The rows of a group lie close to one hidden flat surface of 9 dimensions, which passes through zero. Surfaces can cross.
In the rows, zero is written as 128.
Some rows, each with its group after it:
[117 130 182 107 111 153 151 155 152  82  93 132 115 109 175 156]	(3)
[133 192 152  99 202 114 132 146 127 152 174 140  96 144  78 140]	(3)
[132 103  47 102 129 116 117  55 100 120 137  54 156 112 147  70]	(0)
[ 81 145 160 164 160 163 100 149 129 204 144 151  82 133 147  83]	(1)
[ 99 158  69 104  87  84 129 127 130 143 118 136  85  91 143  86]	(2)
[ 84 159 101 163 151 103 133 102 138 149 159 124 110 160  93 124]	(0)
[147 153 118 112 118 105 105 202 108  98 127 179 122 101 136 152]	(0)
[134  82 119 139  94 130 137 157 144  62  75 142 189 103 205 124]	(1)
[ 94 124  47  87 114  36  81  92 118  93  74 104  94 124 159 148]	(1)
[171 102 129  96 151 157 110 127 125  91 141 116 155 108 158 116]	(2)
[143 139 119 126  89 102 156 131 117 186 107 141 129 114  94 101]	(4)
[141 165 122 109 189 132  99 160 136 111 170 170 105 125 124 126]	(2)
[122 121 118 158 107 126 146  65 177 111 124 140 113 152 105 141]	(2)
[110 134  63 149 148 112  93 143  83 109 167 103 148 130 135 118]	(2)
[185 134  87 169  88 139 162  75 122 131 180 142 147 141  33 139]	(0)
[145 120  80 136 109 135 135  97 136 137 123 137 144 112 146  75]	(3)
[107 138  83 166 128  82 128 166 125 139 157 133 169 141  87 123]	(4)
[151 160 110 126 164 134 144 119 130 143 141 158 142 123 136  75]	(3)
[113 102 109 173 115 176 110  93 138 111 138 137 114 131 161 105]	(4)
[142 112 129 116 124 128 129 112 107 134 121  89 135 132 116 136]	(1)
[ 99 133 147 171  37  96 193 158 163 138  59 185 150 115 138 122]	(0)
[143 153 128 148 183 167 104 156  64 195 192 132 129 134 116  79]	(4)
[140 126 141 138 128 171 124 116 157  85 128 158 103 122 155 135]	(3)
[184  47 173 121  64 172 137  56 186 102  73 125 128 131 128 162]	(1)
[150 110 191 133 114 165 130 116 111 147 115 126 103 148 109 170]	(4)
[164 111 146 114 134 157 132 115 162 154 139 131 141 106 114  93]	(4)
[174 160 106 115 122 140 141 179 123 153 133 192 154  70 155  48]	(2)
[151  79  97 135  85 127 106  85 144  86 131 109 124 130 102 174]	(2)
[ 91 159 166 100 120  91 168 161 145 132  69 142 136 121 162 125]	(0)
[128 160  84 151 132 135 193  96 125  68 124 129 204 126 162  86]	(4)
[174 147 152 101 201 116 128 103 129 139  94 150 144 155 140 113]	(1)
[168 127 142 146 126 108 136 116 128  73  80 176 144 177 121 202]	(3)
[ 98 140 136 140 173 134 126 137 176  79 137 143 138 144 147 141]	(4)
[120 128 126 150 139 155 114 148 109  88 153 126 134 130 150 148]	(3)
[122  73 110 171  73 130 125 136 168 174 123 142 158 116 111  80]	(4)
[104 137 135 156 110 123 137 153  86 133  95 122 136 137 157 133]	(4)
[193 113 183 130 119 184 137 166 138  87 151 167 164 124 105 169]	(0)
[126 170 133  95 128 119 153 128 160  94 101 159 109 102 160 119]	(3)
[110  96 124 122  96 112 115 150 133 109  76 130 135 117 172 139]	(2)
[135 145 119  78 133  75  85 133 100 153 111 129  58 124 106 164]	(0)
[107 138 136 142  96 120 150 146 126 148 140 125 115 127  94 141]	(1)
[100  58 143 159  90 111 127 153 182 124  94 127 176 140 131 145]	(4)
[117 116 107  52 146 119 103 136 119  80 131  67 126  86 177 124]	(3)
[122  62 143 157  66 175 125  99 153 149 143 100 108 121 107 130]	(3)
[125 106  35 186  88 114 110 105 119  91 159 139 148 128 122 124]	(1)
[112 122 123  91 154 123  65 158 106 123 157 117  74 112 135 155]	(2)
[110 153 137 123 126 145 119  94 170 176 161 151  33 122  97 120]	(2)
[156 147  96 120 192 125  96 114 122 103 159 137 134 146 122 125]	(1)
[133 107  55 147  65 140  98 146 145  92 127 179 116  70 170  91]	(0)
[163 106  59 149  83 145  94 125 114 136 172 150 112  91 106 110]	(2)
[ 93 155 125 122 111  58 161 123 111 163  73 111 130 145 122 126]	(0)
[171  78 149 142 156 179 102 119 104 147 147 105 168 147 126 116]	(3)
[ 85 139  71 130 101  89 110 117 129 136 109 129  97 116 152 106]	(0)
[145  95 100 112 122 164 102  62 111 148 183  59  98 122  92 114]	(1)
[143 110 113 121 135  94 108 118 115  93 100 121 137 152 124 172]	(1)

New rows. What belongs after each?
[153  58 109 137 112 144  99 106 216 141 179 129 137 119  58 124]	(4)
[139 185  96  91 181 100 131 161 137  67 157 153 148 123 130 131]	(1)
[203  96  60  81  87 139 109 109 112  76 130 126 142  63 146 108]	(0)
[144 129 159 132 117 165 172 105 134 162 115 122 140 118 135  83]	(2)
[ 78 144 141 133  94 108 142 170 114 156 124 117 110 111 123 129]	(1)
[132 140 136  82 160 117 172 155 154 102  95 124 206  99 187  71]	(4)
[134 114  95  83 138 141 115  90  90 154 161  52 112 101 122  90]	(1)
[140 105 140 165 154 196 120 104 140  94 159 130 151 139 153 122]	(4)
[117 115 141 165  98 159 136 175 150  96 142 157 142 118 137 140]	(1)
[106 116 113 120  89 151 127 144 172  81 150 134 102  78 159 118]	(1)
[109 158 102 119  93  85 157 130 137  87 106 136 123 121 122 156]	(3)
[119 165 161 107 197 186 143  80 175 157 160 131  86 131 148  62]	(2)
[ 77 160 107 149 181  79 130 171  64 124 132  93 175 171 135 141]	(2)
[ 66 131 114 117  94 120 109 185 111 128 149 101 101  87 160 112]	(1)
[109  61 155 139 141 152  72 112 126  90 122  81 122 159 147 184]	(2)
[164 123 139 145 119 151 121 136 105 172 128 161 123 125 119 102]	(0)
[160 135 125  86 125 128 138  59 183 116 106 148  90 114 128 115]	(1)
[168 136  81 200 119 141 147  97 113 105 136 175 176 160 114 123]	(3)
[192 116 128 106  80 124 155 146  96 121  89 136 181  97 124 129]	(0)
[ 92 112 166 210 128 151 139  90 159 144 127 129 124 198 103 148]	(2)
[116 150 155 132  88 168 180 129 144  93 185 105 114 114  88 164]	(3)
[112 131  98 179 184 100  88 121  83 182 111 147 137 175 146  93]	(1)
[142 113 142 170  84 159 157 177 121 122 110 158 190 111 161 103]	(0)
[198  85 147  84 139  95 122  79 137 134  48 124 161 154 128 153]	(3)
[132 157 108 175 114 117 147 144 160  81 157 188 138 143  85 164]	(1)
[ 96 121 167 112 124 151 109 155 143 141 128 127  87 115 145 139]	(1)
[143 110  25 151  97  83 131  92  86 134 143  88 174 123  92  92]	(3)
[136  96  65 133   9 108 168  83 145  86 112  93 148  91 106 136]	(1)
[186  85  69 145  57 172 103  93 140 144 174 161  97  74  93  95]	(2)
[107  96 142 151  81 138  99 128 154 112 149 122  70 136  87 196]	(1)
[127 153 123 170  93 118 135 158 139 152 135 205 103 120 104 130]	(0)
[154  94 110 116 144 142  80 108 111  87 177 100 113 133  93 178]	(2)
[102 169 154 104 137 104 152 187 111 133 122 132 136 111 137 129]	(1)
[168 127 137 115 146 121 114  97 140 119 130 137 111 155  96 165]	(3)
[112 134 125 122 143 129 117 118 146 120 146 129 100 129 119 144]	(0)
[140 144 140 125 164 109 105 115 162 114 100 172 105 155 129 162]	(1)
[169 123 118  80 171 122  87 112  51 174 128  78 124 130 126 109]	(0)
[179 109 145 145  88 140 170  89 109 161 117 117 165 149  66 137]	(0)
[127 185 133 126 167 111 131 158 145 144 147 186 102 131 117 116]	(2)
[109 124  58 146 145 111 115 112 164  67 107 153 157 124 195  94]	(2)
[125 118 179 100 102 121 131 166  99 167 102 103 120 117 130 139]	(2)
[105 152 185 127 163 185 143 177 123 150 157 136 128 108 162  83]	(3)
[118 150 169 131 151 188 155 175 109  82 157 124 151 113 174 126]	(3)
[156 113 168  71 101 130 139 132 115 145 114 105 110  99 119 141]	(2)
[123 100 117 143  66 149 151 126 142 121 123 116 134  98 129 116]	(1)
[123  73  98 192  87 129  77  87 145 139 119 152  90 164  96 170]	(3)
[169 105 117 130 134 132 111 126 161  65 124 157 160 134 138 161]	(2)
[162 148 135 135 125 126 151  93 163 151 102 180 129 134 116 104]	(3)
[112  97 123  89  88  89 115 104 120 119  93  81  98 125 120 171]	(1)
[ 91 166 101 151 154 158 118  94 153  67 139 161  77 136 184 119]	(4)
[ 79 127 127 186 100 143 140 182  96 136 151 125 143 128 136 126]	(3)
[124 151 129 156 130 128 100 189 119 129 156 186 107 133 110 153]	(0)
[ 65 178  97 142 114 101 145 177 108  96 148 128 115 111 146 125]	(3)
[ 65 132 146 103 174 130  74 119 150 118 136 104  51 145 160 159]	(2)
[113 118 133 126 128 117 126 149 161 140 116 141 133 119 136 113]	(4)
[144 136 187 119  81  88 122 169 135 126  95 188  79 143  62 238]	(0)
[143 113 129 140 121 110 115  81  83 193 130  93 106 173  62 149]	(0)
[149 152  76 107 208 158 131  83 125  99 185  96 157 118 149  63]	(2)
[138 138 125 137 166 150 127 110 136 161 116 159 130 132 160  73]	(1)
[132 124  35 177  72 111 126  97  42 146 145 104 142 125 105 108]	(4)
[110 176  50 120 137 127 104  99  40 109 146 109  62 114 172 114]	(4)
[159 114 114  53 113  80 132 110 166 100 114  99 147 102  95 144]	(4)
[143 160  97  94  87 100 190 113 116 123 148  95 153  98  78 110]	(1)
[ 96 158 110  74 116 105 150 104 136 152 111  94  85  86 152  74]	(2)
[116 108 127 169 157 167 172 106 139  81 178  69 221 151 128 116]	(0)
[122 118 152 140 119 148 150 135 110 168 136 108 136 123 122 107]	(1)
[148 210 147 135 182 130 166 205 109 140 165 190 169 122 120  95]	(0)
[ 71 129 173 151 112 116 158 122 128 174  92  99 115 152 133 128]	(2)
[107 151 101 137  98 153 152 153 116 126 203 106 123  85  98 105]	(1)
[141 116  89 127  84 102 157  67 133 153  66 121 150 119 146  84]	(1)
